There are 3 ways to turn a row about zero (a turn may also mirror it). The second row of each pair is the first, turned, with some noise. The first 27 pairs use one turn. New pairs use 2 turns, one after the other, and a turn may come again.
Some pairs, each with its turns in order after it:
-0.845 1.207 -0.741 -1.728 -2.332 -1.427 0.716 0.268
-0.184 -0.418 0.697 -2.773 -0.111 -0.149 1.682 0.544 : (1)

1.329 0.972 4.123 0.985 3.371 0.253 2.908 -0.061
4.818 2.333 -3.002 0.688 1.579 0.973 -0.936 0.606 : (2)

0.790 -2.107 2.072 2.612 -1.451 1.929 -1.591 -1.990
-1.359 0.673 2.731 3.428 -0.010 -0.987 -1.976 1.790 : (1)

-1.344 0.160 -1.375 1.380 -1.269 4.661 0.688 1.023
-0.972 1.302 2.675 1.607 0.282 0.791 0.635 -3.787 : (1)

-3.138 0.671 -1.280 0.739 -2.694 -0.762 -0.254 -3.399
2.350 -1.551 -0.965 4.082 0.400 -1.210 -1.528 1.931 : (0)

0.352 -1.717 -1.111 -0.994 1.714 -0.593 0.129 -2.254
-1.848 0.396 2.310 1.726 -0.749 -0.521 -1.017 -0.621 : (0)

0.872 3.020 -2.802 -2.079 -2.798 -1.329 1.765 1.331
2.884 -2.075 0.299 -2.959 -0.028 -1.195 -4.020 0.261 : (0)

1.148 -0.212 -0.378 0.100 2.087 0.419 1.065 -1.362
2.254 -0.376 1.216 -0.095 -0.061 -1.111 -0.572 1.244 : (2)

0.749 -2.098 -0.961 -0.187 -3.745 -0.324 -0.876 -1.612
-2.762 -1.048 1.607 -2.193 1.461 -0.006 1.319 1.173 : (2)

-2.223 1.036 0.722 -1.092 1.083 1.188 -2.977 -0.828
-0.402 1.654 -0.250 0.938 -2.018 3.485 0.159 1.395 : (1)

-0.956 0.373 2.174 -0.440 -0.530 0.890 -2.471 2.454
0.812 1.145 -2.004 -1.431 -0.688 2.756 1.884 1.006 : (0)

2.661 0.451 2.169 -1.042 -0.554 0.251 0.455 1.227
0.649 1.556 0.600 0.811 2.121 2.817 0.081 0.487 : (2)

-0.877 0.782 2.201 0.589 0.050 -2.895 2.086 1.175
0.087 -2.905 -1.422 -0.483 1.817 2.089 0.428 -2.208 : (0)

-2.072 0.158 -2.049 3.478 -6.807 -1.697 -2.287 -1.696
-5.386 -5.147 -0.199 -2.764 2.511 -1.151 1.569 -2.100 : (2)

1.600 0.347 -0.471 -1.955 -2.104 -1.767 -2.486 -2.411
-0.850 -1.295 0.541 0.142 -1.690 0.273 -2.232 3.955 : (0)

2.923 -1.726 -0.380 -1.296 2.924 -2.193 0.611 -2.593
2.238 -0.161 2.246 -0.404 0.429 -0.399 -3.258 4.055 : (2)

0.635 -3.572 1.432 0.428 -0.282 0.956 1.411 -1.543
0.570 0.898 -1.006 -2.076 0.666 -0.481 1.731 3.297 : (2)

-0.137 -3.549 0.774 -0.035 0.591 -1.327 1.731 -3.912
0.866 0.161 -0.119 -3.425 0.464 -2.206 -0.463 3.666 : (2)

0.399 2.533 0.354 3.486 -0.216 1.493 -0.655 -1.665
0.486 -1.739 1.928 2.871 -2.891 0.260 0.387 -0.781 : (1)

0.825 2.197 -0.641 -1.403 1.859 -2.152 0.102 -3.653
-0.392 -3.280 4.232 1.007 -1.119 0.174 -0.412 0.912 : (0)

0.680 2.430 1.997 1.146 -3.219 -0.152 -1.098 0.223
1.193 -1.993 -2.461 -1.604 0.444 -0.784 1.271 2.566 : (0)

0.184 1.049 -1.779 2.423 -0.729 1.040 5.693 -1.546
3.547 -0.710 2.642 0.200 -0.531 -3.528 1.259 -4.025 : (1)

-3.588 1.863 0.644 -1.254 1.039 -3.339 3.045 2.781
2.696 -2.765 -0.470 -0.185 1.010 3.597 -0.800 -4.108 : (0)

0.402 -2.783 5.490 -0.948 -0.045 -0.030 -2.968 -0.768
-1.079 0.952 0.402 0.714 1.108 1.192 -4.156 4.925 : (1)

0.506 1.557 -1.275 2.258 0.824 -2.282 -1.081 -0.179
0.466 -2.920 -1.913 1.670 -1.288 -0.420 1.319 0.328 : (1)

1.243 0.915 0.174 0.646 0.845 -1.011 -3.630 -1.004
-0.728 -0.999 1.021 2.486 2.049 -1.348 -1.800 0.458 : (2)

-2.010 -0.537 -2.720 -1.213 -1.426 3.343 0.414 -3.918
-0.084 4.858 2.095 0.707 -2.139 -1.289 2.239 -1.155 : (1)

New pairs, each followed by its turns in order:
0.837 1.045 -0.389 -1.287 -0.096 0.925 -1.193 2.281
1.587 -0.544 -1.296 -0.775 1.530 -0.684 1.436 -0.503 : (2) (2)

-1.064 0.935 2.961 -1.743 2.182 -0.901 -1.780 1.053
-0.722 0.819 1.946 2.542 -0.900 0.549 3.018 -0.678 : (1) (2)

0.676 -1.977 -2.738 -2.083 -1.411 -2.987 -3.743 1.336
2.581 0.819 -1.425 -1.127 2.283 1.749 3.465 -3.643 : (1) (1)

-3.642 -0.893 0.185 1.745 1.474 -0.669 0.136 0.170
0.037 -1.299 0.148 1.478 -0.089 -1.571 -2.509 -2.840 : (1) (1)

-0.700 0.366 2.435 -1.751 -1.489 2.006 -3.182 -0.895
-1.660 -1.209 1.786 -1.328 1.890 -0.543 1.597 -2.821 : (0) (1)

2.089 2.562 2.319 1.248 2.575 0.586 -0.156 0.285
-2.071 0.854 2.661 -1.723 1.994 -1.604 1.520 0.942 : (2) (0)

-2.563 -3.040 0.037 0.697 -3.790 -1.393 1.145 0.856
3.188 2.460 -2.439 0.745 -0.541 1.596 -2.079 0.897 : (1) (2)

-2.582 -3.055 -2.822 1.941 3.671 -0.681 0.229 0.876
1.500 -2.072 -2.060 2.897 -1.861 -2.779 -0.195 -3.623 : (1) (1)

1.199 2.142 -3.445 -1.965 -2.553 -2.777 -1.576 -2.516
-3.543 1.174 -1.539 4.624 1.155 0.971 0.473 1.800 : (0) (2)

0.127 -0.193 1.219 1.832 3.783 0.312 0.785 -3.289
2.119 0.370 -4.571 -2.710 0.396 -0.500 -0.705 0.591 : (0) (2)

-2.356 0.869 1.198 -0.992 0.189 -0.480 -2.698 1.040
0.988 0.111 1.122 0.828 0.291 1.516 3.347 -0.141 : (0) (2)

0.246 2.976 3.407 -1.271 -1.137 0.978 -2.751 -0.558
-1.722 0.501 1.373 -2.086 3.589 -1.229 0.014 -2.656 : (0) (1)

-1.083 0.952 1.613 0.567 1.141 1.189 2.218 -3.628
-1.757 -2.082 2.897 -2.117 -0.739 0.458 -2.258 0.477 : (2) (0)

-0.353 0.218 3.557 0.085 0.003 0.381 0.134 -0.349
0.433 -0.444 -2.159 0.013 -2.212 0.488 0.733 -1.850 : (2) (1)

-4.228 -0.378 -1.217 -0.371 -2.761 2.613 0.293 0.304
0.510 -3.345 -0.349 -0.352 -1.437 -1.873 3.537 -2.276 : (1) (0)

1.947 -1.229 1.070 -1.266 0.147 -0.344 2.292 0.590
0.947 1.128 1.024 1.831 0.017 1.449 2.060 -1.377 : (2) (2)

1.549 2.058 -2.947 -1.847 -1.536 3.493 -2.414 -4.271
4.550 -3.821 -3.546 2.006 0.298 -0.586 -1.273 1.498 : (1) (0)

0.195 -2.551 1.549 1.801 -2.416 -2.682 -0.143 -0.252
0.022 0.763 -3.263 1.978 -1.283 1.823 -1.811 2.078 : (1) (2)

-0.355 -3.362 0.850 -2.439 -0.880 1.435 -2.131 -4.534
-0.745 -4.672 0.406 -1.640 -1.471 3.705 1.635 -0.513 : (1) (1)

0.922 -0.952 0.041 2.648 1.110 2.046 -1.593 -0.104
1.508 -2.008 -1.731 0.098 -0.942 1.739 -0.148 2.073 : (2) (2)

-1.809 2.222 -1.111 -1.107 -1.592 4.246 -0.825 -2.688
2.887 -3.547 -3.072 0.175 -1.372 -1.615 1.444 1.155 : (1) (0)

1.624 -2.961 0.266 0.101 0.197 -1.228 1.655 3.130
0.552 3.193 -0.994 -0.032 -2.959 1.708 1.898 0.487 : (0) (1)

0.236 -0.387 1.015 1.310 1.173 -1.353 -2.179 1.163
1.193 1.030 0.245 -0.692 -1.299 -0.175 1.931 -2.396 : (0) (0)

-0.227 -1.380 -2.496 3.073 -4.618 -0.408 -0.087 0.940
5.926 -0.879 0.994 0.379 2.340 -0.143 -0.560 0.779 : (1) (1)

2.165 -0.317 1.409 -0.983 -4.062 3.932 -2.325 -0.593
6.068 -0.629 0.597 -0.969 -0.309 1.306 -1.742 -1.604 : (2) (1)

-3.327 0.032 -0.976 -2.962 0.047 0.066 -3.689 -2.156
1.154 0.239 0.203 -0.011 -1.215 2.799 2.254 -4.875 : (1) (2)

-0.694 -0.561 -0.362 -2.658 -3.136 -2.337 -1.228 2.024
0.711 3.103 -0.510 -0.415 -4.148 0.992 -0.609 -0.924 : (1) (2)

1.575 -1.645 -1.955 0.791 -0.272 1.923 -1.393 1.525
1.249 -0.920 2.011 0.480 2.605 -0.620 -0.329 -1.493 : (2) (1)

1.847 -3.882 -2.933 0.732 -4.474 0.101 1.564 -0.710
-0.132 -4.599 1.475 1.839 2.792 3.181 0.048 -2.697 : (1) (0)

0.751 1.702 -4.496 1.750 0.346 0.838 1.107 -0.510
-0.787 1.066 0.006 -2.215 1.592 0.317 1.583 4.021 : (2) (2)

-2.484 0.586 4.785 2.603 -4.315 -3.661 1.901 -2.611
-2.148 6.002 0.987 2.445 4.153 -1.478 -2.739 -2.436 : (0) (0)

-0.299 2.994 -1.738 2.249 0.658 2.564 1.279 -3.142
1.110 0.606 1.483 -1.753 1.705 0.875 -2.232 4.360 : (2) (2)

0.139 0.746 -0.379 0.996 3.815 -0.653 -3.384 0.683
-0.356 -3.350 0.834 0.659 -1.607 -0.197 3.425 -0.276 : (1) (2)

-0.107 0.041 1.981 2.016 -3.358 1.183 1.797 3.568
0.557 -1.970 3.676 -0.731 -3.425 0.513 -1.606 0.730 : (0) (2)

-0.775 -0.538 -3.636 -1.389 0.660 -3.230 4.428 -0.901
-0.400 0.990 -1.116 3.633 -1.694 0.018 -1.118 4.744 : (0) (1)

